The same things were measured in two ways. Each way mixes the same 4 hidden numbers, adds some noise and spreads widely along 3 directions of its own, which tell nothing about the thing.
In the rows, zero is written as 128.
Some things both ways: the first way, then the second way.
[137 134 101 103 170 150 108 172 144 135 125  95 149 136 127 100 100 131
 135]
[154 124 162  90 106 124 107 142 142 126 132 115 117]

[ 86 160 149  76 133 125  79  93 160 191 131 124 109 134 104 112 110 136
 132]
[ 88 156 176 118 117  99 118 159 115 113 126 142 157]

[158  97 118 163 118 123 100 132 121 134 138 168 153 120 130 137 174 139
 101]
[122 139 127 123 103 186 172  67 125 175 136 166  78]

[117 114 159 124 127 164 127  90 103 109 145 133 118 140 145 119  96  73
 132]
[146 111 157 128 111 116 139  82 145 123 115 134 121]

[136  61 157 119 168 220  63 104 113 122 131 129 182  97 146  84  75 107
  93]
[159 178 210  83  99 213  90  62 120 113 167 114 128]

[148 130 119 151 120 138 156  71 123  82  83 165 106  88  92 201 154 137
 135]
[167 123  91 137 121  32 190 135 206  92 110  70 148]

[149 122 106 132 141 123 113 117 141 127 102 140 141 105  97 143 147 165
 111]
[142 135  83 103 124  61 135 138 122 110 183  92 151]

[124 156 140 102 158 163 181  98 127  75  81  89 101 116 122 137  73 107
 141]
[148 107 198  98 142 130  87  79 137  29 137 121 182]

[157  87  91 139 133 134  67 111 137 146 147 167 146 116  88 149 149 162
 143]
[106 180 103 114 106 181 170  82  94 180 182 153  90]

[134 143 112 117 152 139 138 142 129 116 122 104 127 140 125 117 107 115
 137]
[129 118 167 120 112 160 133  62 121 129 131 159 114]

[134 111 164 127 143 154 124 104 112 115 100 114 157 103 136  99 104 121
  84]
[150 139 182 113 113 121 118  91 145  91 134 108 149]

[113 156 120  94 161 167 143 122 152 107  84 106 114 110 113 143  99 137
 142]
[144 122 161 109 126 105 109  91 132  74 151 115 161]

[106 185 107 120 102  83 159  96 147 137 116 145  65 145  95 193 152 129
 164]
[ 93  95  74 142 140  54 170 105 108 115 145 162 150]

[114 167 108 100 142 115 106 168 160 173 131 104 128 146 123 103 130 152
 130]
[114 113 119 113 111  71 121 146 111 146 150 139 131]

[157 130  92 157 131 150 190 115 110  50 104 155  95 119 111 202 136 106
 172]
[187  80  67 120 128  51 173 111 189  99 134  86 127]

Other things, the second way, with their names:
(507): [170 139 102  99 124 144 160  92 158 112 158 100 118]
(490): [138 131 104 152 118   4 188 146 197  92 102  78 166]
(117): [143 108 102  84 132 110  98 105  85 105 199 132 144]
(305): [150  85  86  98 128  61 125 149 129 115 158 120 131]
(333): [154 141 137 133  99  97 170 104 176 130 118 100 118]
(83): [ 94  64 150 116 139  79  93 130  93  92 128 184 159]
(534): [140 106  90 103 121 113 151 128 131 142 145 139 102]
(364): [126 149 148 104 120 130 120 107 114 108 161 128 141]
(308): [114 121 136 134 119 107 141  80 113 120 147 150 138]
(136): [166 102 191  77 111 173  72  87 118 113 148 137 111]
(467): [134 115 129  96 138 130 110  93 106  88 176 136 147]
(78): [147 106 141  71 116 150  89 133 100 133 165 144 107]
(72): [ 92 106 103 137 124  98 174 129 125 147 113 172 113]
(382): [104 117 142 149 135  35 146 114 140  70 120 129 189]
(525): [131  90 145  79 142 147  98 143 116  92 139 156 128]
(153): [133 110 153 102 131 103 104 119 117  81 148 131 157]
(89): [108 116 115 135 124  71 161 128 135 113 125 138 145]
(252): [131 156 187  82 113 180  93 112 108 114 159 131 128]
(515): [167  98 102 109 113 107 157 120 165 138 126 112  94]
(337): [113 130 125 104 126 105 120 134 105 121 162 140 139]
(344): [193 100 116  74 116 107 106 131 148 108 164  91 117]
(547): [154 115  96 139 133  49 174  93 174  75 133  94 160]
(161): [140 138 119 105 110 155 150  96 128 151 153 134  98]
(218): [144 106 115  95 137  78 103 118 115  77 174 112 165]
(426): [127 140 143 109 119 154 150 120 141 127 126 140 113]
(394): [145 123 189  93  94 214 106  78 114 167 133 165  75]
(574): [106  99  86 147 131  92 187  75 131 133 129 163 124]
(76): [113 123 136 112 106 148 129  85  92 163 157 168 100]
(356): [139 116 137 108 120  72 125 165 152  99 125 110 145]
(342): [165  91 129 110 113 125 153 122 177 129  98 128  92]
(164): [102 130  93 120 120  88 152 137 108 143 154 146 127]
(361): [175  86 143 112 130 115 157 122 205  81  78 111 116]
(90): [148 129 149  99 117 128 112  92 122 105 159 117 137]
(150): [146 128 116 120 121 122 165  93 158 109 135 119 121]
(100): [176 112  76  89 119 110 141 117 139 132 174 105 105]
(328): [139 142 172 106  95 117 111 129 130 141 137 121 123]
(295): [141 103 123  85 141 109 106 124 113  86 172 131 148]
(503): [154 143 160 125 107  96 136  92 159 100 129  96 149]
(269): [136 107 109 104 114 106 135 138 126 150 142 140 105]
(417): [ 92 147 148 102 116 134 104 123  68 134 177 164 138]
(302): [137 115 124 112 122 108 141 111 137 119 140 129 126]
(396): [160 145 159 111 104 158 150  97 161 132 121 113 105]
(16): [137 128 156  89 121 171  96  80  92 113 177 147 126]
(354): [119 116 106 121 125  53 148 157 138 112 136 120 145]
(36): [137 107 145 116 122 152 140  65 127 118 135 152 116]
(569): [121 139 101 127 114 136 176  86 127 157 148 146 101]
(81): [172  91 116  89 138  92 106  97 134  66 173 102 157]
(373): [123 103 173  93 128 209 107  80 104 119 137 183 102]

Some of these things the first way, each followed by its name:
[159 121 102 131 142 127 130 103 109 121 147 131 120 140 104 134 107 118
 160] | (426)
[133 141 128 125 142 135 143 113 121 113 112 113 117 129 120 133 113 119
 133] | (218)
[155 150 118 157 100  45 155 115 108 147 149 127 109 167 106 120 162 136
 130] | (72)
[121 135 106 108 153 157 121 145 137 124 133 124 117 135 131 137 107 109
 157] | (117)
[149 128 108 155 118 137 145 153 126 103 117 152 136 129 145 151 161 111
 125] | (342)
[162 111  76 143 156 176 134 123 145  73  91 164 124  85  95 204 142 143
 162] | (507)
[162 116  81 129 158 138 114 152 143 123 121 133 144 122 106 145 135 152
 145] | (161)
[117 140 107  78 178 157  97 160 151 149 132  86 144 137 118  87  73 136
 141] | (328)
[146 128 101 135 135 106 124 153 117 142 164 120 131 163 131 102 125 121
 140] | (269)
[117 149 141 157  84 117 145  85 130 124 124 186  79 128 112 199 176 112
 134] | (574)
[151 132 100 163 122 115 120 161 135 129 130 157 135 137 119 149 175 151
 116] | (534)
[142 122 127 147 123 123 132 110 117 120 123 141 131 127 130 134 139 119
 118] | (302)
[100 145 141 113 124 140 120 105 140 139 116 141 106 123 121 146 127 121
 128] | (308)
[133 133 102 108 167 160 116 155 142 120 123 106 138 128 126 115  95 127
 143] | (16)
[146  95 126 149 136 164 103 130 130 116 110 153 159  94 130 137 146 142
  99] | (396)
[140  92 146 136 132 168 116  60  99 105 136 153 120 119 121 145  97  88
 144] | (333)
[139 152 102 153 129 147 179 142 142  72  70 155 100 101 120 203 163 129
 132] | (361)
[148 110  97 131 164 182 126 175 140  96 118 132 157 123 149 133 122 116
 133] | (344)
[110 179 113 104 125 110 139 109 158 133 107 137  86 133  91 170 142 138
 154] | (89)
[144 133 147 141 109 103 155  50 117 112  95 136 102 105  88 153 146 150
 107] | (490)
[113 129 132 140 122 157 115 151 131 134 132 148 130 136 155 130 143 102
 119] | (373)
[127 135 117 124 114 104 108 100 131 159 160 150 101 151 104 146 135 121
 152] | (164)
[123 130 120 112 178 185 120 208 143 118 114  97 171 134 169  78 102 117
 106] | (136)
[129 117 133 132 130 132  96 112 140 139 106 140 151 101 119 121 142 156
  88] | (364)
